There are 9 hidden switches. A switch that is on adds its own fixed numbers to the row, and there is some noise. The rows also spread widely along 9 directions, which tell nothing about the answers.
Some rows, each with its switches (1 for on, 0 for off) after it:
[ 0.23  1.13  1.53  3.63 -4.17  3.13 -0.04 -1.64 -2.59 -0.30  1.08  0.88
 -1.90  3.53  0.87 -3.25  3.52 -2.75  1.70  3.41  2.89  3.65 -1.37 -3.21
 -0.51 -2.29 -1.00  0.66] | 0 0 0 0 0 1 0 0 1
[-0.36 -0.77 -1.55 -0.08 -4.23  0.15  4.66 -1.01 -0.06 -4.39 -3.78  3.96
  0.62  4.63  1.00 -4.78 -1.44 -0.29 -0.59  1.08 -0.30  5.49 -3.06 -3.61
  0.60  0.55 -1.35  0.11] | 0 1 0 1 0 0 0 0 1
[ 0.30  4.16  1.84  3.06 -2.04  1.03 -3.41  1.21 -3.53  0.55 -2.14 -2.90
  1.17  0.36 -0.61 -0.17 -0.29  0.33 -0.62 -0.28  2.60 -0.95 -0.74  4.95
 -0.76  1.17 -0.07 -0.25] | 0 0 1 1 1 0 0 0 1
[-0.28  1.42  2.75  1.61 -1.21  2.68  0.24 -1.64 -2.00 -0.56 -2.74  0.98
 -0.39  2.76  1.78 -2.26 -0.69  0.86 -1.85 -0.47  1.00  0.83 -1.57 -1.51
 -0.09  1.46 -0.42 -0.44] | 1 1 1 0 1 0 0 0 1
[-2.42 -2.13  0.33  8.82 -3.94 -0.31  3.00  5.17 -3.46 -1.92  0.11 -2.02
  0.19  2.01 -5.75 -1.29  1.86  1.37 -3.12 -0.99 -2.76  1.24  2.14 -2.14
  0.62  0.18 -0.17 -0.51] | 0 1 0 1 0 0 1 1 1
[-2.74  4.54 -6.66 -3.67  4.98  1.43  3.57  0.12  2.18 -0.97 -2.12 -2.89
  2.79  4.87  0.37 -2.56  1.03  0.34 -1.29  1.23 -4.02  5.73 -1.18  4.77
 -3.85  3.98 -3.94 -0.13] | 1 1 0 1 0 0 1 0 1
[ 0.70  4.19 -0.78 -2.50  5.92  0.97 -2.50  0.40  2.03 -2.58 -3.11 -1.24
  3.25  1.69 -0.20  1.56 -2.45 -0.16 -0.90  0.88 -1.10 -1.14  0.31  3.19
 -3.70  2.95 -1.55 -4.23] | 0 1 0 0 0 1 0 0 0
[ 2.47  2.94  1.20 -0.61 -2.50  0.58 -3.16 -1.96  1.00  0.85 -2.20 -3.82
 -1.17  1.48  1.51 -5.63  1.87 -0.39  1.75  0.26  2.05  1.46 -0.82  7.37
 -0.43  0.59  1.46 -1.20] | 0 1 0 0 1 1 0 1 1
[ 1.27  1.85  0.20  1.27 -1.92  0.22 -0.44  0.46 -0.34 -1.83 -2.34 -2.15
 -0.07  1.51  0.01 -3.50  0.20  1.32 -0.16 -0.53 -0.35  0.63 -0.52  3.70
  0.02  1.97  0.11 -2.19] | 1 1 0 1 0 0 0 1 1
[-0.32 -0.01  1.01  3.88 -5.90 -1.34  2.36  1.78 -3.14 -2.41 -5.73  0.81
  1.77  1.60 -0.83 -2.27 -3.88  1.15 -1.15 -2.27  2.29  2.55 -0.79  1.85
  1.33  0.59 -0.89  0.67] | 0 1 0 0 0 0 1 1 1
[-0.07  1.92  0.49  2.29 -3.21  1.16  1.22  0.06 -2.62  1.20 -1.84 -1.03
  0.75  1.80  1.38 -0.46 -1.59  0.83  1.32 -0.60  2.65  1.51 -1.74  0.69
  1.58  0.68 -0.44  0.81] | 0 0 0 1 0 0 1 0 1
[-0.47  3.66 -1.31 -1.66  0.19  0.53  0.85 -0.48  0.64 -0.83 -4.87 -1.59
  2.25  3.21  1.06 -3.29 -1.18  0.46 -0.76 -0.65  0.50  3.49 -1.25  5.69
 -1.88  2.59 -1.45 -0.12] | 0 1 0 0 1 0 1 1 1
[ 0.78  2.94 -0.41  2.74 -2.62  1.27  1.65  1.23 -1.85  1.89  2.30 -1.34
  3.96  4.86  1.38  3.44  0.75 -0.81  5.19  2.72  2.06  0.57 -1.14 -2.17
  1.34  1.41  2.08 -1.32] | 0 1 0 1 0 0 0 0 0
[-0.86  6.04  2.59  4.15 -2.37  1.95 -1.34 -0.24 -4.57 -7.33 -3.47  1.30
  3.02  0.18  0.73  0.64 -4.32 -0.60 -2.11  1.40  4.58  0.69 -0.86  1.21
 -2.93  2.82 -7.25 -1.76] | 1 1 1 1 0 1 0 1 0
[-1.58 -1.43  3.86  3.94 -3.04  3.93  0.98 -0.86 -2.51  3.22 -1.89 -0.01
 -2.93  2.75 -0.64 -2.12  1.42  0.84 -2.46 -1.30  0.83  0.44 -0.81 -5.03
  1.99  0.02  2.65  0.49] | 0 1 0 0 1 1 1 0 1
[-3.11  1.84  2.55  3.54 -1.02  4.27  2.01 -0.72 -3.65  4.84 -1.39 -1.39
  0.29  4.23  1.54  2.07 -1.16  2.08  0.56 -1.51  1.68  0.21 -2.05 -4.54
  1.94  2.42  1.52  2.54] | 0 1 1 1 0 1 0 0 1
[ 1.69  1.84  5.33  3.22 -1.36  3.69 -1.75 -1.29 -1.20  0.59 -0.26 -1.64
 -1.71  1.72  2.34 -1.33  0.20  2.32  0.42 -0.45  1.23 -3.17 -1.15 -1.98
  2.45  2.39  2.96 -3.41] | 1 1 1 1 0 0 0 1 1
[ 1.20  1.13  1.09 -1.14 -0.43  1.73  1.05 -1.99 -0.88  5.97 -0.79 -1.48
  0.61  2.68  5.10  0.65 -1.39  2.14  4.16 -1.63  3.07 -0.37 -1.79 -0.13
  2.63  1.60  2.26  0.91] | 1 1 0 0 0 0 0 0 0
[-0.14 -0.68 -1.82  0.90 -2.21  0.57  2.76  1.32  0.63  2.43 -1.89 -2.89
  0.01  4.62 -0.35 -4.63  2.87  1.31  0.45 -0.81 -1.91  3.09 -0.05  2.04
  2.03  1.18  3.86 -0.48] | 1 1 0 0 0 0 1 1 1
[-2.74  5.08 -0.72  2.38 -0.67  2.43  2.28  1.11 -2.50 -0.56 -3.40 -1.79
  4.04  4.46  0.52  0.98 -1.89  0.93 -0.49  0.10  1.25  2.78 -1.67  1.43
 -0.66  3.63 -1.94  0.72] | 0 1 1 1 0 0 1 1 1
[-0.17  4.33 -0.03  4.80 -4.65  2.01 -1.01  1.56 -3.87  1.51 -0.33 -3.12
  1.44  3.11 -0.63  0.76  1.86 -0.85  2.10  1.60  2.69  0.71 -1.05  2.18
  0.40  0.95  1.57 -0.27] | 1 1 0 1 0 1 0 0 1
[-2.39 -0.68 -1.36  1.50  5.52  1.49  5.85 -0.27  0.59  0.26  2.88 -2.17
  0.51  3.17  1.11  0.52 -0.29  3.43  0.25 -1.08 -4.64  1.76  0.24 -3.82
 -1.25  3.07 -3.99  0.04] | 1 1 0 1 0 0 0 0 1
[ 1.46  1.59 -0.44  4.01 -4.75 -2.22  2.25  2.61 -0.16 -3.93 -1.10 -2.10
  3.95  1.88 -0.98  0.20 -2.69  0.16  2.00  0.94 -0.20  1.27 -0.03  3.60
  1.64  2.31  0.60 -3.42] | 0 1 1 1 0 1 1 0 1
[ 1.28  1.37 -1.82 -3.84  1.22  2.00  0.26 -1.92  2.96  1.19 -0.46 -1.37
  0.05  4.31  2.69 -4.67  2.54  0.40  2.06  1.34 -0.94  2.63 -1.61  0.61
  0.46  1.52  1.69 -1.33] | 0 0 0 1 0 0 0 1 0
[ 1.14  0.40  3.85  2.58  0.70  1.05  0.76 -0.89 -0.82 -3.58 -0.42  1.19
  0.26  0.67  1.91  0.66 -4.01  2.16  0.09 -0.57  0.15 -1.58 -0.91 -3.38
  0.61  1.76 -2.11 -2.81] | 0 0 1 1 0 0 0 0 1

New rows, each followed by its switches (1 for on, 0 for off):
[ 2.92 -0.93  3.64  0.57 -2.97  1.27  1.54 -2.99  0.55 -1.23 -0.13  1.35
 -1.46  1.88  4.42 -3.04 -2.02  1.72  2.53  0.00  1.43  0.20 -2.54 -3.34
  3.42  0.72  1.16 -1.82] | 0 0 1 1 0 0 0 0 1
[ 0.62  0.92  2.36  2.22  1.63  0.22 -1.47  0.34  0.27 -5.88 -2.83  0.17
 -0.73 -1.20 -2.09 -1.60 -2.84  0.37 -3.87 -0.24 -1.10 -0.68  1.06  1.39
 -2.74  0.83 -3.68 -4.21] | 0 1 0 0 0 1 1 0 1
[ 0.90  1.35 -0.44  0.58 -1.25 -1.09  1.47  0.03 -0.66 -3.11 -3.55 -0.36
  2.01  1.59  0.89 -1.39 -3.60  0.74  0.46 -0.55  0.58  1.86 -0.67  3.13
 -0.55  1.65 -1.90 -1.19] | 1 1 0 0 0 1 0 0 1
[ 0.58  0.08  0.74  2.60 -4.56 -0.20  1.36  0.49 -1.18 -3.39 -2.97  1.33
  0.21  2.49 -0.65 -3.50 -1.17  0.14 -1.33  0.37 -0.04  2.18 -1.48 -0.51
  0.80  0.70  0.26 -1.14] | 0 1 1 1 0 0 0 0 1
[ 0.72 -3.49  0.05  2.85 -1.04 -1.62  0.04  3.41  0.08 -0.91 -1.78 -0.87
 -0.72  1.96 -3.96 -3.93  1.95  0.99 -2.59 -0.85 -4.25  0.18  1.76  0.20
  0.90 -0.46  3.63 -1.91] | 0 0 1 0 0 0 0 0 1
[ 1.39  2.93 -0.25  0.99 -0.68  0.25 -0.20 -0.33 -0.85 -0.87  0.45 -1.45
  1.46  2.02  1.65 -0.38 -0.60  0.09  3.04  1.48  1.61  1.11 -1.18  2.36
 -0.53  0.76 -1.73 -1.09] | 0 0 0 1 0 0 0 0 1
[-1.42  1.87  0.51  4.14 -4.04  1.28  3.80 -0.43 -2.58 -3.03  0.44  1.46
  1.96  4.29  0.76 -1.31  0.07 -0.63  0.26  1.98  0.89  4.20 -1.77 -2.93
 -0.63  0.97 -3.35  0.82] | 0 1 1 1 1 0 0 0 1
[-1.39  3.55 -0.87  0.49 -1.27  0.31  0.84 -0.71 -2.13  1.68 -4.43 -2.54
  0.93  0.75  1.10 -1.25 -2.94  0.57  0.16 -1.85  3.10  3.43 -1.28  5.91
 -1.16  1.20 -3.46  3.16] | 0 1 0 0 0 1 1 0 1
[ 0.06  1.00  4.78  0.99  0.53  3.05 -0.88 -3.17 -1.51 -1.32 -1.16  1.04
 -1.73 -0.81  3.07 -1.11 -2.49  0.76 -2.02 -0.52  2.97  0.11 -0.87 -1.76
 -0.60  0.78 -4.18 -0.86] | 0 0 1 0 1 1 1 0 0
[-1.33 -1.54  3.02  5.78 -1.53 -0.05 -0.79  4.32 -5.58  3.45 -3.84 -1.83
  1.40  0.55 -2.98  2.29 -2.21  3.10 -2.36 -4.56  0.06 -3.97  1.35  0.07
  2.08  0.98  3.39  0.46] | 1 0 0 0 1 0 0 0 1
[ 0.27  1.81  0.10 -0.11  0.06 -0.28  3.83 -1.01  0.17 -0.18 -2.18 -0.60
  3.27  3.06  3.69  0.87 -5.03  2.96  2.66 -1.65  0.48  1.21 -2.25  0.39
  1.51  3.67 -0.76  0.09] | 0 1 1 1 0 0 0 0 1
[ 1.33 -0.99 -0.53 -1.68  0.83 -0.04 -0.92  0.44  1.43  0.10 -3.23 -1.11
 -0.65  2.25 -0.60 -4.86  1.17  1.12 -1.72 -0.89 -3.26  0.47  0.11  3.03
 -0.06  1.01  2.61 -2.46] | 1 0 0 0 1 0 0 0 1
[ 0.39  1.75  1.52  0.52  0.31  3.09  1.83 -2.14 -0.39  2.63  1.75 -1.06
  0.70  4.43  3.89  0.29  0.54  1.23  3.79  0.91  1.02  0.77 -2.31 -3.33
  1.26  1.71  0.86 -0.53] | 0 0 0 1 1 0 0 0 1
[ 0.00  0.93  0.70  0.05  0.51  0.90  2.58 -0.88  0.31  4.15 -1.74 -3.24
  0.68  2.67  2.97 -0.86 -1.73  3.00  2.74 -2.90  1.03  1.20 -0.96  2.38
  1.95  2.21  1.22  1.03] | 0 1 0 0 0 0 1 1 1
[ 1.29  1.23  0.78  2.66 -2.73 -1.97  0.49  2.08 -1.75 -0.98 -1.70 -0.40
  3.46  1.17 -0.02  1.21 -2.73  0.15  1.58 -0.05  1.72  0.23  0.31  2.36
  0.52  0.96  0.02 -1.18] | 0 1 1 0 0 0 0 0 0
[ 0.45  2.49  3.01  1.67  0.39  1.02  1.93 -2.00 -1.03  0.79 -0.86 -1.40
  1.73  2.01  4.65  0.53 -3.68  2.27  3.06 -1.58  2.83  0.49 -1.32  1.06
  0.67  2.38 -2.13  0.73] | 0 1 1 0 0 0 0 1 1
[-1.48  2.15 -0.18 -1.66  6.07  2.53 -2.38 -0.34  0.24  1.70 -2.00 -4.04
 -1.98 -0.85 -0.43 -2.64  0.73  2.63 -3.86 -2.31 -1.65 -0.16  0.70  3.72
 -2.84  2.17 -3.47 -0.08] | 0 0 0 1 0 0 1 1 0
[ 3.07  1.61  0.88 -1.16  1.88  2.27  0.58 -3.31  3.22  0.27  3.96 -2.43
 -1.74  2.59  4.50 -2.46  1.93  1.49  3.95  1.75 -1.03  0.02 -1.52 -0.40
  0.63  1.86  0.30 -3.80] | 1 1 0 1 0 0 0 0 1
[ 0.73 -2.33  2.31 -0.17  1.78  0.47  3.45 -0.50  1.34  2.79 -0.91  0.21
  1.56  3.15  3.10  1.46 -3.35  3.45  2.00 -2.53 -1.13 -1.37 -0.44 -4.53
  3.25  2.58  3.18 -1.26] | 0 1 1 0 0 0 0 0 0
[ 0.00  3.93  2.89  2.95 -2.07  3.02 -0.25 -0.47 -1.86 -4.39 -2.37  0.67
  1.70  3.51  1.06 -1.41 -0.87  0.44 -1.44  1.41  1.17 -0.01 -1.85 -0.91
 -0.60  3.22 -1.01 -3.31] | 1 1 1 1 1 0 0 1 1
[-0.01  4.45  1.20 -0.07  7.16  2.59 -3.44  0.24  0.85 -1.74 -1.39 -2.51
  0.08  0.18 -1.14  0.99 -0.51  0.82 -3.12  0.29 -1.67 -1.98  1.10  2.82
 -4.55  2.01 -3.07 -4.03] | 0 1 0 0 0 0 1 0 1
[ 1.34 -1.05  0.24  3.08 -3.81 -0.93  1.29  1.62 -0.69 -3.36 -1.78  0.93
  0.53  2.71 -1.30 -3.52  0.45  0.01 -1.10  0.79 -1.35  1.77  0.13  0.26
  0.53  0.27  1.29 -2.32] | 1 1 1 0 0 0 0 0 1
[ 0.72  4.72  1.71  2.94 -0.51  0.99  3.78 -1.72 -0.93 -4.99  0.71 -0.72
  3.87  2.07  4.85  2.00 -4.56  0.51  4.16  1.52  3.60  2.44 -1.12  1.15
 -1.05  2.80 -6.66 -2.09] | 1 1 0 0 0 1 1 1 1
[-1.06  4.62  2.02  0.81 -0.63  3.53 -4.90  1.34 -3.11  2.42 -7.54 -2.65
  0.49  2.28 -1.59 -1.33 -0.57  1.89 -3.93 -2.44  1.34 -3.18 -1.43  3.85
 -0.16  3.40  3.88 -1.59] | 1 1 0 1 1 0 0 1 1
[ 1.57  2.95  4.60  1.84  0.29  4.04 -3.59 -2.71 -1.67  4.33  0.96 -3.78
 -3.46  0.29  3.30 -1.57  1.62  1.88  2.28 -0.77  3.56 -2.17 -1.36  0.89
  0.85  0.66  0.40 -0.24] | 0 0 0 1 0 0 0 1 1
[-0.51  0.00 -0.13  0.97  0.42  1.40  2.84  0.38 -0.05  4.02  1.47 -2.67
  0.85  2.45  1.36  1.19  0.16  2.12  1.83 -0.89 -0.56  0.38 -0.46 -1.95
  2.04  1.94  1.28 -0.21] | 0 1 0 1 0 0 1 0 0
[ 0.04  3.30  3.15  1.42  0.21  3.46 -1.17 -2.44 -0.98 -0.56 -1.37 -0.72
 -2.30  0.29  1.97 -1.72 -1.16  1.36 -1.67 -0.27  1.90  0.01 -1.85 -0.03
 -0.60  1.75 -2.39 -1.08] | 0 1 1 1 0 0 1 0 1
[ 1.72  0.30  1.22  3.70 -2.76 -0.03  1.80  1.10  1.08 -6.38  0.45  0.87
  1.12  1.98 -0.68 -2.03 -0.59 -0.16 -0.58  2.24 -1.72  1.08 -0.35 -1.57
  0.47  1.26 -0.65 -5.24] | 0 1 1 1 0 0 1 0 1
[ 3.22  0.65  2.85  0.69  1.32  1.63 -3.62  0.17  1.66 -1.29  0.54 -2.53
 -1.91 -0.11  0.10 -2.50  1.69  2.11 -0.66  0.08 -1.55 -3.88  0.82  0.60
  0.67  1.88  2.43 -6.14] | 1 1 0 1 0 0 0 1 0
[-1.17  0.88 -0.96  3.01 -2.84 -0.07  4.51  1.51 -1.38 -5.76 -2.12  1.58
  3.02  3.28 -0.77 -1.25 -2.10  0.53 -1.91  0.86 -1.19  3.32 -1.14 -1.53
 -0.54  2.38 -3.12 -2.01] | 1 1 0 1 1 0 1 0 1
[ 0.40 -0.13  2.15  0.76 -1.16  1.71 -2.87  0.50 -2.35  3.56 -3.08 -0.49
 -0.51  1.52 -0.37 -1.10  0.82  0.57 -1.05 -1.30  1.55 -1.54 -0.27 -0.09
  0.93 -0.25  3.21  0.04] | 0 0 0 0 1 0 0 0 0
[-1.95 -1.85 -0.74 -0.55  0.96  0.45  6.05 -0.64  1.13 -1.70 -3.40  0.67
  1.94  4.61  1.43 -2.79 -3.25  3.72 -1.14 -2.42 -3.22  3.26 -1.50 -3.27
  0.95  3.69 -1.01  0.28] | 0 1 0 1 1 0 0 1 1
[-1.13  2.48 -0.85 -4.38  3.47  2.78  3.39 -3.22  1.08 -0.20 -4.00  0.94
  1.78  3.95  5.25 -1.35 -3.96  2.89  0.35 -1.61  0.27  2.40 -3.03 -1.63
 -0.24  4.62 -2.95  0.18] | 1 1 0 1 0 0 0 1 0
